The same things were measured in two ways. Each way mixes the same 7 hidden numbers, adds some noise and spreads widely along 5 directions of its own, which tell nothing about the thing.
(in the rows, 128 means zero)
Some things both ways: the first way, then the second way.
[150 168 148 138 183 129 134 125 135 120 121 127 147 129 152 145 127 119
 143 134 152 125 116]
[157 102 147 167 143 137 103 121  75 109 174 135 178 167 145]

[185 158  61 171 142 136 115 132  75 160 101 175  92 109 151  24 116 117
 125 100 121  92 120]
[162 169 170  81 105 110 147 153  66 179 135 126  42 107 128]

[143 138 109 138 145 119 121 163 130 189 114 147 121  98 172 125 103 129
 147 151 146  86 158]
[106 105 152 180 139 149 117 107 176 132 162 164 193 174 113]

[174 150 156 125 166 133 170 171 188 134 165 139 159 120 151 162 157  99
 144 174 116 116 134]
[144  68 172 173 118 174 112 108 136 135 135 144 182 151 122]

[125 155 161 204 178 161 148  90  83  59 132 124 121 149 160 139 126 129
  83 112 177 129  92]
[148  84  72 102  93 150 101 110 154 157  69  72 141 166 154]

[125 164 137  63 184  81 157 160 155 133 168 126 169 114 136 146 113 132
 166 148  93 150 186]
[ 91 147  81 173 203 154 125 118 100  91 136 128  93 127 167]

[ 96 222 133 108 165 167 106  84 101 168  84 100 154 118 159 142  99 119
 107 183 169  82  98]
[113 142 122 128 197 130 156 127 101 129 175 129 152 118 142]

[122 154  83 203 122 110 139 113 115 125  87 123 113  82 163 111  90 119
  85  94 127 101 117]
[160 118 114 131 128 115 153 131  95 133 128 133 146 140 151]

[151 150 127 173 180 122 128  94 128  95 156 126 116  75 176 101 130 126
 136  83 140 130 152]
[129 103 115 174 157 135 105 110 115 100 166 145 178 182 156]

[161 129  34 178 124 105 155 150 135 109 145 146  68 105 170  75 131 132
 103 118  82 129 159]
[138 118 102  67 176 102 125  80 131 131 109  91  99 124 135]

[132 145 112  78 114 102 124 147 132 165 140 118 151 119 156 117  95 132
 149 173 123  91 125]
[114 133 134  71 138 126  94 146 105  93 143 139  85  81 149]

[120 163  82 163 133 155 120 104  95 136 106 147 112  84 188  95 114 123
  93 158 159  78 130]
[144  86 118 146 116 146 109  94 172 161 124 113 193 195 123]

[151 155  94 190 185 109 133 157 108 130  48 179 126 120 153 136 107 128
 127 102 167 127 142]
[150 122 121 141 115 100 150  87 159 174 120 125 126 205 117]

[167 131  96 145 184 108 132 146 129 121 160 155 104  97 177  97 134 139
 152 107 128 139 192]
[102 132  96 140 165 156 125 130  94  94 151 112  89 126 137]

[109 125  83 172 107 141 141 147 132 160 143 135  89  73 198 128 111 130
  95 180 133  70 168]
[151  57 109 165 196 159  48  83  76  57 121 111 179 140 188]

[125 118 133 118  94 120 165 103  99  60 213 111 154 122 174  88 118 128
  77 142 116 112 109]
[128  95 141 133  59 120  88 136 163 160 117 118 197 184 179]

[144 157  76 149 162 142 133 136 101 121 104 176 120 107 179 102 131 126
 110 156 154 107 151]
[136 125  89  68 128 137 128 120  92 134  93  72  28 113 139]

[126 168  69 146 117 144 168 118 152 120 197 106  84  82 163  81 143 112
  88 170  50 107 148]
[143 118 186 107 141 153 123 122 129 156 134 115 150  79  88]

[121 145 162  97 106 130 136 140  74 160 141 107 154 182 130 116  79 133
 115 167 138  84  71]
[ 58 170 117  81 134 108 162 140 204 166 114 156  86 108 160]

[161 138 118 161 125 110 158 131 154 118 181 108 109 102 142  91 126 112
 127 108  73 119 120]
[123 132 150 149 142 147 152 151  95 113 160 163 130 103 128]

[128 169  99 160 121 128 142 162 115 177  85 120  95 163 113 123  91 126
 121 165  99  94  80]
[136 150 129 124 191 128 163 118  96 129 150 146  98 103 112]

[116 160 128 116 174  97 144 129 134 110 144 114 146 113 159 152 107 139
 130 127 128 144 165]
[106 151 165  98 179  62  98  99 129 109 157 141 118 119 167]

Other things, the second way, with their names:
(596): [138 102  82 154 168 105  89  53 186 136 110 116 179 218 143]
(1195): [130 128 111 128 121 179 143 167  73 126 133 114  93 100 139]
(16): [123 113  81 127 139 122  99 100 153 130  94 120 124 172 176]
(1113): [100 162 120  37 121  94 106 131 147 160  98  78  48  98 157]
(1049): [ 97 139  86  94 145 121 101 117 173 152  99  99 125 136 163]
(715): [ 73 133 160  81  88  99 130 142 209 156 149 133 163 131 134]
(584): [ 59 186 157  98 154  99 160 150 181 161 168 151 132  96 127]
(298): [110 125 168  80 144 109 150 104 166 134 132 159  92  98 112]
(794): [167 120 134 131 118 121  77 139  80 126 137 113 168 140 169]
(746): [136 129 127 143 163 116 137 128  76  85 208 139 149 155 120]
(790): [162 100 194 101 125 123  70 103 107 139 158 108 156 141 114]
(107): [158  90 105 133 149 163  95 117  87 124 107 103 147 130 166]
(1098): [117  77 175 104  36 159  92 158 178 145 147 140 194 148 123]
(892): [119 118 128 103 138  88 105  98 145 160  99 104 134 156 201]
(721): [102 139 134 128 121 128 154 127 187 156 148 141 154 141  91]
(340): [138 123 148 145  71 173 163 151 162 185 146 120 161 147  51]
(1178): [ 82 157 157 119 147  81 161 133 152 116 178 193 116 131 154]
(775): [ 61 144  93  88 161 119 135 109 224 111 133 157 104 119 113]
(667): [173 106 137 104 131 130 105 126 104 138 104 123 167 100 152]
(1175): [109 170 199 113 159 103 143 116 186 188 148 179 141 101 105]
(579): [158 128 148 204 146 166 152 139  46 120 177 154 116 156 117]
(660): [ 91 161 102 120 136 116 183 142 134 130 148 138  74 133 131]
(472): [141  81  91 110 124 143 115  87 153 112 105 113 111 161 114]
(320): [116 129 152 110 141 130 101 128 121 142 143 113 135 119 153]
(268): [116 131 142 110 129 108 131 119 143 132 138 132 118 134 135]
(1265): [158  86  54 226 148 170 126 114 111 127 102 114 225 195 176]
(1071): [125 145 129 147  78 161 144 212  49 111 164 155 102 113 171]
(1201): [137 103 134 112 132 117 127  95 168 157 115 128 153 152 129]
(390): [151  79 143 162  96 196 102 153  75 101 149 122 153 131 125]
(61): [ 93 122  72  81 137 125 159 109 170 135  96  84  80 124 127]
(1267): [133  92 151 136 107 178 135 145 109 122 153 124 157 116 104]
(249): [133 106 138 145 140 125 127 105 140 125 177 134 175 178 106]
(887): [146  84 180 133 141 160  82 115 142 114 184 129 236 122  74]
(38): [ 88 138 141 111 104 127 168 151 166 114 151 177  98 112 113]
(1062): [ 61 142 104  98  94 167 189 161 199 144 130 156  75 107  91]
(234): [161  84 128 108 115 169  78 129 107 146 111  85 176 125 142]
(1245): [166  55  87 176 120 208 101 146  62  88 106 120 175 130 174]
(337): [171  94 141 170 172 143  81 103  63 122 138 111 185 153 177]
(612): [154  88 166  91 104 136  33 127 118 124 119  91 186 108 157]
(417): [136 122 113 102 182 112 132  96 109 126 110 109 107 115 161]
(705): [136 117 154 168  49 167 143 157 138 181 136 146 133 177 116]
(392): [163  71  55 119  98 153 107 100 132 126 102  82 137 200 129]
(818): [121 129 126 125 127 152 123 128 166 142 119 105 156 103  81]
(443): [132 102 107 106 147 151  79 109 140 104 128 118 134 126 119]
(708): [ 78 121 122  97 167 106 148  92 194 120 127 169 102 132 146]
(150): [120 163 144 110 128 109 132 137 132 154 135 121 112 115 123]
(388): [ 87 140 127  76 146 139 105 114 189 167  99  99  97 101 131]
(479): [109 132 172 122 122 121 111 131 166 168 131 152 170 125 154]
(1213): [ 77 122  89 118 147 124 147  95 192 125 114 154  74 163 145]
(893): [ 98  79  85 155 130 122  98  92 195  86 148 148 197 210 152]
(755): [149 121 134 144 102 160 176 148 126 180 149 134 172 154 108]
(928): [102 142 113 121 160 108 140 102 151 147 139 129 102 164 149]
(836): [ 82 162 167 118 155  89 131 130 153 135 171 170 123 128 161]
(1326): [115 114 116  94 125 109 158 104 193 158  88 169 116 141 161]
(1027): [143 150 133 136 165  69 105 107  91 121 177 130 148 181 167]
(553): [121 117 123 127 101 153 143 131 171 167 126 117 150 151 104]
(111): [102 112  84 142 103 157 136 142 139 112 139 127 116 168 139]
(267): [129  96  98 135 120 146  99 142  87  86 153  90 165 146 158]
(1129): [ 94 134 122 116 168 108 138  91 179 151 135 135 122 158 141]
(825): [104 114 175  69  90 134 143 135 171 153 133 135 106 100 106]
(1044): [136  75 134 139 125 140  49 110 124  74 145 134 179 157 158]
(1022): [ 97 124 108  57 117 133 156 115 212 179  93 117 101 118 111]
(653): [ 95 133  82  80 153 135 141 133 126  96 112 121  50  91 144]
(1028): [ 67 165  77  97 104 140 209 159 177 154 114 152  25 124 124]
(1321): [ 85 131 120 115 106 152 169 155 160 115 168 140 117 120  85]
(495): [128  98 123 143 153 165  76 116 150 128 107 145 183 124 161]
(921): [151 116 125 141 118 183 159 148  81 145 130 112 106 115 105]
(1207): [ 96 104  52 123 127 159 144 109 188 104  91 138  88 146 120]
(505): [ 67 134 160 101 158 138 181 100 211 154 134 172  73 105  89]
(733): [ 95 148 175 138 107 115 184 147 162 143 183 190 135 134 102]
(788): [123 125  83 113 116 124  84 128 159 148 121  99 177 169 165]
(872): [ 73 172 175  55 126  91 150 141 172 155 178 112 104  94  93]
(211): [135 121 118 102 123  74 148  91 143 135 124 128 100 175 146]
(925): [123 122  91 162 117 174 192 151 131 140 110 159 113 128 127]
(104): [ 98 158 111 141 137 100 148 135 148 133 152 151 132 159 152]
(286): [ 84 164 153  97 148  81 165 105 209 178 159 160 122 154 109]
(780): [ 74 162 137 103 155 140 119 147 138  97 164 160  64  84 117]
(331): [131 157 160 117 151 108 100 140  98 101 160 147 120  90 127]
(53): [132 127 120 145 129 152  92 151  60  75 139 128  77 107 152]
(293): [111 137 138 167 170  91 128 109 168 101 189 204 202 169 131]
(813): [148 109 109 158 149 137  92 104 124 134 122 116 174 170 150]
(1152): [101 141 132  76  82 141 156 157 167 183  88 120  81  97 136]
(719): [112 121 123  46 163 113 132 108 135 122 140 112 100  97 127]
(1312): [ 72 138 130  83 143 110 114 107 208 104 153 156  89 125  97]
(861): [150  88 159 115  82 139  76 116 152 148 124 116 168 157 124]
(682): [ 84 134 125 162 140 116 146 114 181 119 166 157 151 168 117]
(1310): [125 110  85 102 139 169 162 105 157 117 133 123  74 132  48]
(743): [140  64  91 148 156 166  68  84 143 111  87 110 178 157 171]
(793): [133 137 171  81 149  90 137 116  84 100 167 150  60 107 127]
(1058): [ 93 133 118  88 178  78 137  78 215 170 141 114 189 165 140]
(951): [144 160 125 121 151 134 124 144  74 120 128 122  80  85 132]
(55): [131 137 165  70 119 124 119 152  82 124 122 118  66  60 147]
(1209): [147  74  76 143  66 168  95 133 160 147  90  94 191 183 150]
(145): [135 101 133 175 165 179 142 103 123 126 131 154 126 132 107]
(224): [ 87 154 136 123 141 101 150 113 203 160 135 147 139 142 120]
(1272): [181 113 109 121 127 150 123 125 104 175 115  97 166 148 123]
(1124): [117 103  71 129 113 165 161 131 187 142  90 124 157 132 115]
(922): [ 84 144 137 104 144 141 187 112 205 168 110 165  72 105  91]
(151): [ 81 123  75  85 124 151 169 117 218 156 100 113 101 126  96]
(502): [142 117 140 106  70 144 124 132 165 196 104  94 140 150 104]
(617): [180 115 154 149 146 109  85 106  58 137 158  86 175 171 152]
(802): [ 78 127 131  64 139 114 131 117 195 126 131 142 109 106 125]
(852): [208 104 165 101  80 101  91 121  57 175 117  77 143 163 164]
(1246): [138 139 165 145 103 105 126 125 144 167 150 151 154 175 135]
(588): [135 116 114 115 124 132 152 121 142 158 129 131 142 154 132]
(483): [107 133 116 111 163  83 141  74 207 168 117 124 153 172 132]
(215): [170  94 148 107 101 123  98 125 108 142 130  97 183 138 137]
(597): [112 128 170 142 150 133 106 139 145 141 201 150 236 141 128]
(965): [ 85 180 150 132 146  83 161 171  79  82 216 170 101 116 156]
(168): [120 117  52 122 122 172 134 160  90  64 178  95 121 139  91]
(118): [134  95 108 121  88 162 113 124 136 120 105 113  96 145 116]
(385): [117 119  90 124 119 140 138 116 171 152 124 135 124 177 127]
(429): [150 131 202  72 134  95 106 109 103 171  92 115  83  81 173]
(255): [130 129  65 145 148 169 114 140 105 120 136  90 137 141 128]
(52): [136 136 124 141 183 120  78 109  94 102 137 131 126 125 165]
(1271): [100 156 108 109 188 106 129 109  96 106 133 131  31 122 172]
(238): [112  75 104  76 170 161  72  88 155  78  86 108 102  77 135]
(709): [166  63 148 115  71 155  96 105 184 143 124 141 192 165  77]
(452): [154  97 155 139 121 128 135  87 157 191  95 121 152 169 137]
(583): [138 106 126 128  85 148 125 131 171 167 122 113 177 160 102]
(590): [125 157 174  90 148  73 108 109 122 148 133 134  85 119 162]
(41): [122 116 101 129 138 141 152 113 155 176  99 103 157 151 150]
(188): [129  81  94  90 109 149 125  93 193 156  82  87 144 151 113]
(1257): [123 148 147  62  85  92 136 127 196 197 101 136 116 130 130]
(684): [116 154 122  95 143 114 176 107 157 145 115 167  23 124 102]

Some of these things the first way, each followed by its name:
[114 154 170 153 183 121 118  93  59 101 125  98 127 169 148 131  82 156
 120  87 180 139 107]	(788)
[145 144 140  92 139 108 143 149 149 133 153 112 157 141 154 146 117 129
 145 166 126 118 122]	(802)
[ 93 144 153 153 138 129 138  83 124  56 147 104 155 100 184 160 113 133
 110 149 174 112 107]	(893)
[222 112 106 110 146  79 156 176 148 125 185 172 149 109 149  55 143 111
 165  93  83 133 154]	(705)
[115 153 171 140 176 143 136 118 107 123 151 101 131 148 167 165 109 141
 113 144 170 122 133]	(612)
[108 173  93 137 172 104 116 114 114 156 101 133 136  54 182 119  88 133
 123 109 145 110 191]	(224)
[102 151  86 119 125 101 124 158 102 190 107 132 111 109 153 115  71 144
 131 153 117  91 159]	(52)
[ 94 205 170  79 155 159 108  73 101 149 141  69 161 138 153 136  98 128
 121 179 159  93  86]	(597)
[154 146 147 125 135 120 162 133 163 101 177 113 150 121 144 128 136 110
 136 152 103 119 104]	(708)
[ 74 159 112 137 109  90 162 136 122 134 109 102 152 103 146 156  68 126
  83 143 102 105 131]	(1265)
[140 156  99 158 126 145 169 110  88  58 148 137 125 157 147  87 134 118
  66 145 114 123  80]	(852)
[161 180 110 102 203  94 110 136 132 163  94 145 159  97 157 118 108 128
 169 104 147 132 172]	(286)
[141 132  94 115 136  73 156 176 131 143 143 130 121 135 140 118  95 140
 138 125  87 136 161]	(813)
[157 171  85 126 131 122 157 128 166 132 175 135 129  60 152  71 144  96
 131 146  60 104 145]	(922)
[119 160 129 124 158 101 163 155 124 110 118 116 142 168 130 163 102 136
 115 148 117 145 121]	(483)
[152 145  75 135 111 128 136 136 116 146 140 138 112 109 169  76 118 120
 105 154 112  90 124]	(1022)
[104 180 162 138 180 144 122 114 114 134  81 123 163 126 157 181 101 127
 129 162 192 100 108]	(653)
[115 147 115 214  98 135 156 108 105 121 143  84  77 131 137 102  94 121
  70 110  90  99  77]	(667)
[175 165  77 131 123 111 142 117 141 127 153 125 128  90 150  54 129 104
 117 110  77 112 118]	(755)
[183 133  58 182 117  98 154 158 140 124 139 164  85  94 132  44 129 112
 145 103  62 110 120]	(684)
[131 160 170 150 187 149 146 111  87  96 137 129 156 148 163 146 120 127
  94 125 180 128 122]	(892)
[141 150 102 145 123 131 153 125 125 122 170 120 112 108 157  88 124 117
 103 144  94 106 125]	(107)
[114 162 124 182 125 193 122  95  66 142 126 117  87 138 174 101 111 127
  72 170 169  66  85]	(234)
[169 167 155 130 157 160 167 142 164 121 178 129 139 135 136 126 164  97
 141 187 104 109  96]	(505)
[143 176 140 125 176 105 125 117 109 138 101 122 165 121 143 124  93 123
 134  96 146 125 120]	(1257)
[146 149 141 137 131 132 103  93  82 150 123 131 157  87 173  77  92 119
 126 106 172  72 101]	(1071)
[132 159 104 129 148 100 161 101 145  66 182 108 136  90 157  99 129 121
 113 113  82 145 143]	(583)
[142 133  64  98 128 109 139 138 112 113 178 131 102 126 180  81 124 149
 113 158 105 128 167]	(872)
[165 170 138 132 183 100 129 117 164 129 124 128 170  69 161 129 122 109
 157  95 135 125 144]	(733)
[160 149 184 108 166  88 148 142 151 114 144 104 182 151 125 156 109 121
 164 111 129 140  99]	(1178)
[131 180  92 114 164 133 130  87 113  97 151 142 145  72 177  77 133 118
 118 136 126 114 154]	(928)
[132 140  73 132 135 101 132 146 128 144 117 150 131  77 183 112 106 131
 118 140 131 104 172]	(268)
[117 164  91 121 125 109 159 107 146  85 156 107 146  93 168 120 121 119
  89 147  99 126 136]	(215)
[107 133 148 196 148 109 139 148  91 141 108 100  78 177 120 152  70 155
 128 109 131 126 103]	(331)
[124 147 118 104 146 115 123  96 118 110 165 114 158  76 204 113 112 135
 109 129 157 112 166]	(715)
[167 153 145 134 141  95 152 143 161 138 126 122 175 106 137 130 112  99
 138 108 113 112 103]	(1326)
[153 136  45 140 135  90 137 144 141 103 106 170 132  78 187 100 125 129
 126 132 131 120 162]	(392)
[178 135 126 164 152 138 150 142 153 122 166 128 111 122 165 118 148 115
 129 138 124 116 125]	(1267)
[101 191 138  89 136 145 126  84 107 154 153 102 170  76 170 106 101 113
 103 164 134  78 127]	(479)
[138 134  94 149 115 102 139 153 120 120 107 123 104 165 140 127  99 143
 130 153 123 116  92]	(746)
[111 181 104 165 144 141 118  99 149 134  78 129 143  56 181 146 113 110
 121 159 164  78 118]	(709)
[123 150 111 136 171 114 105 129 125 149 103 145 123  84 182 138 104 145
 161 142 174 104 167]	(1312)
[150 159  91 108 150 113 153 132 125 104 158 141 142 112 159  93 129 122
 115 139 103 130 150]	(502)
[138 190 126 109 183 139 106 116 122 178  92 143 168  77 177 126 109 113
 139 146 172  90 152]	(1195)
[161 117 104 200 137  99 178 146 130  45 139 146 112 147 144 119 131 128
 103  99 111 153 105]	(211)
[146 180 132 161 210 148 113 100 106 131 111 142 128  92 173 117 126 124
 133 108 176 118 153]	(1129)
[128 177 121  81 163 124 140 134 122 126 132 147 168 117 150 120 121 120
 142 181 131 110 136]	(1271)
[100 144 153 152 138 126 115 146  92 169  84 112 115 165 141 169  68 152
 140 163 176  89  94]	(775)
[166 166 140 106 187 106 111 132 152 163 111 144 177  74 172 133 117 114
 174 117 166 108 157]	(1062)
[168 154 113 179 163 145 161 151 128 131 130 160 120 117 154 110 139 104
 103 131 121 112 132]	(452)
[141 182  89 154 151 155 133 117 127 146 110 148 125  79 168  96 132 104
 109 158 130  85 128]	(921)
[144 142  64 116 129  98 166 150 167 103 159 142 137  83 178 119 138 119
 108 158  91 129 175]	(188)
[121 122 172 212 152 161 129 110  93 102 139 117  94 140 173 150 112 141
 114 134 192  98  98]	(1044)
[156 105 147 155 137 119 170 202 167 145 169 122  97 173 144 178 129 137
 143 177 111 123 132]	(238)
[147 156 153 134 190 124 118 107 122 124 173 117 117 101 154 100 122 136
 173 106 134 129 149]	(780)
[128 138 124 108 118 119 150 184  87 160 113 141 132 196 125 132  89 140
 119 187 128 100  98]	(590)
[104 165 129 132 159 121 133 118  86 115 126 109 114 161 138 129  91 148
 122 139 136 129 114]	(255)
[124 162 130  84 153 103 162 141 175 125 171 116 172  87 163 154 126 117
 133 167 102 123 167]	(743)
[146 151  71 131 122 158 140 126 117 115 166 144  96 115 177  74 146 124
 105 190 114  94 129]	(790)
[149 194  82 168 177 117 134  75 128  98 141 111 108  65 154  61 127 112
 112  66  87 140 144]	(1272)
[132 170 105 119 172  88 148 111 159  96 163 109 144  76 157 117 122 124
 137 104  90 150 169]	(721)
[120 175 102  78 137 109 149 129 154 118 138 122 171 102 161 137 121 119
 125 183 112 115 139]	(151)
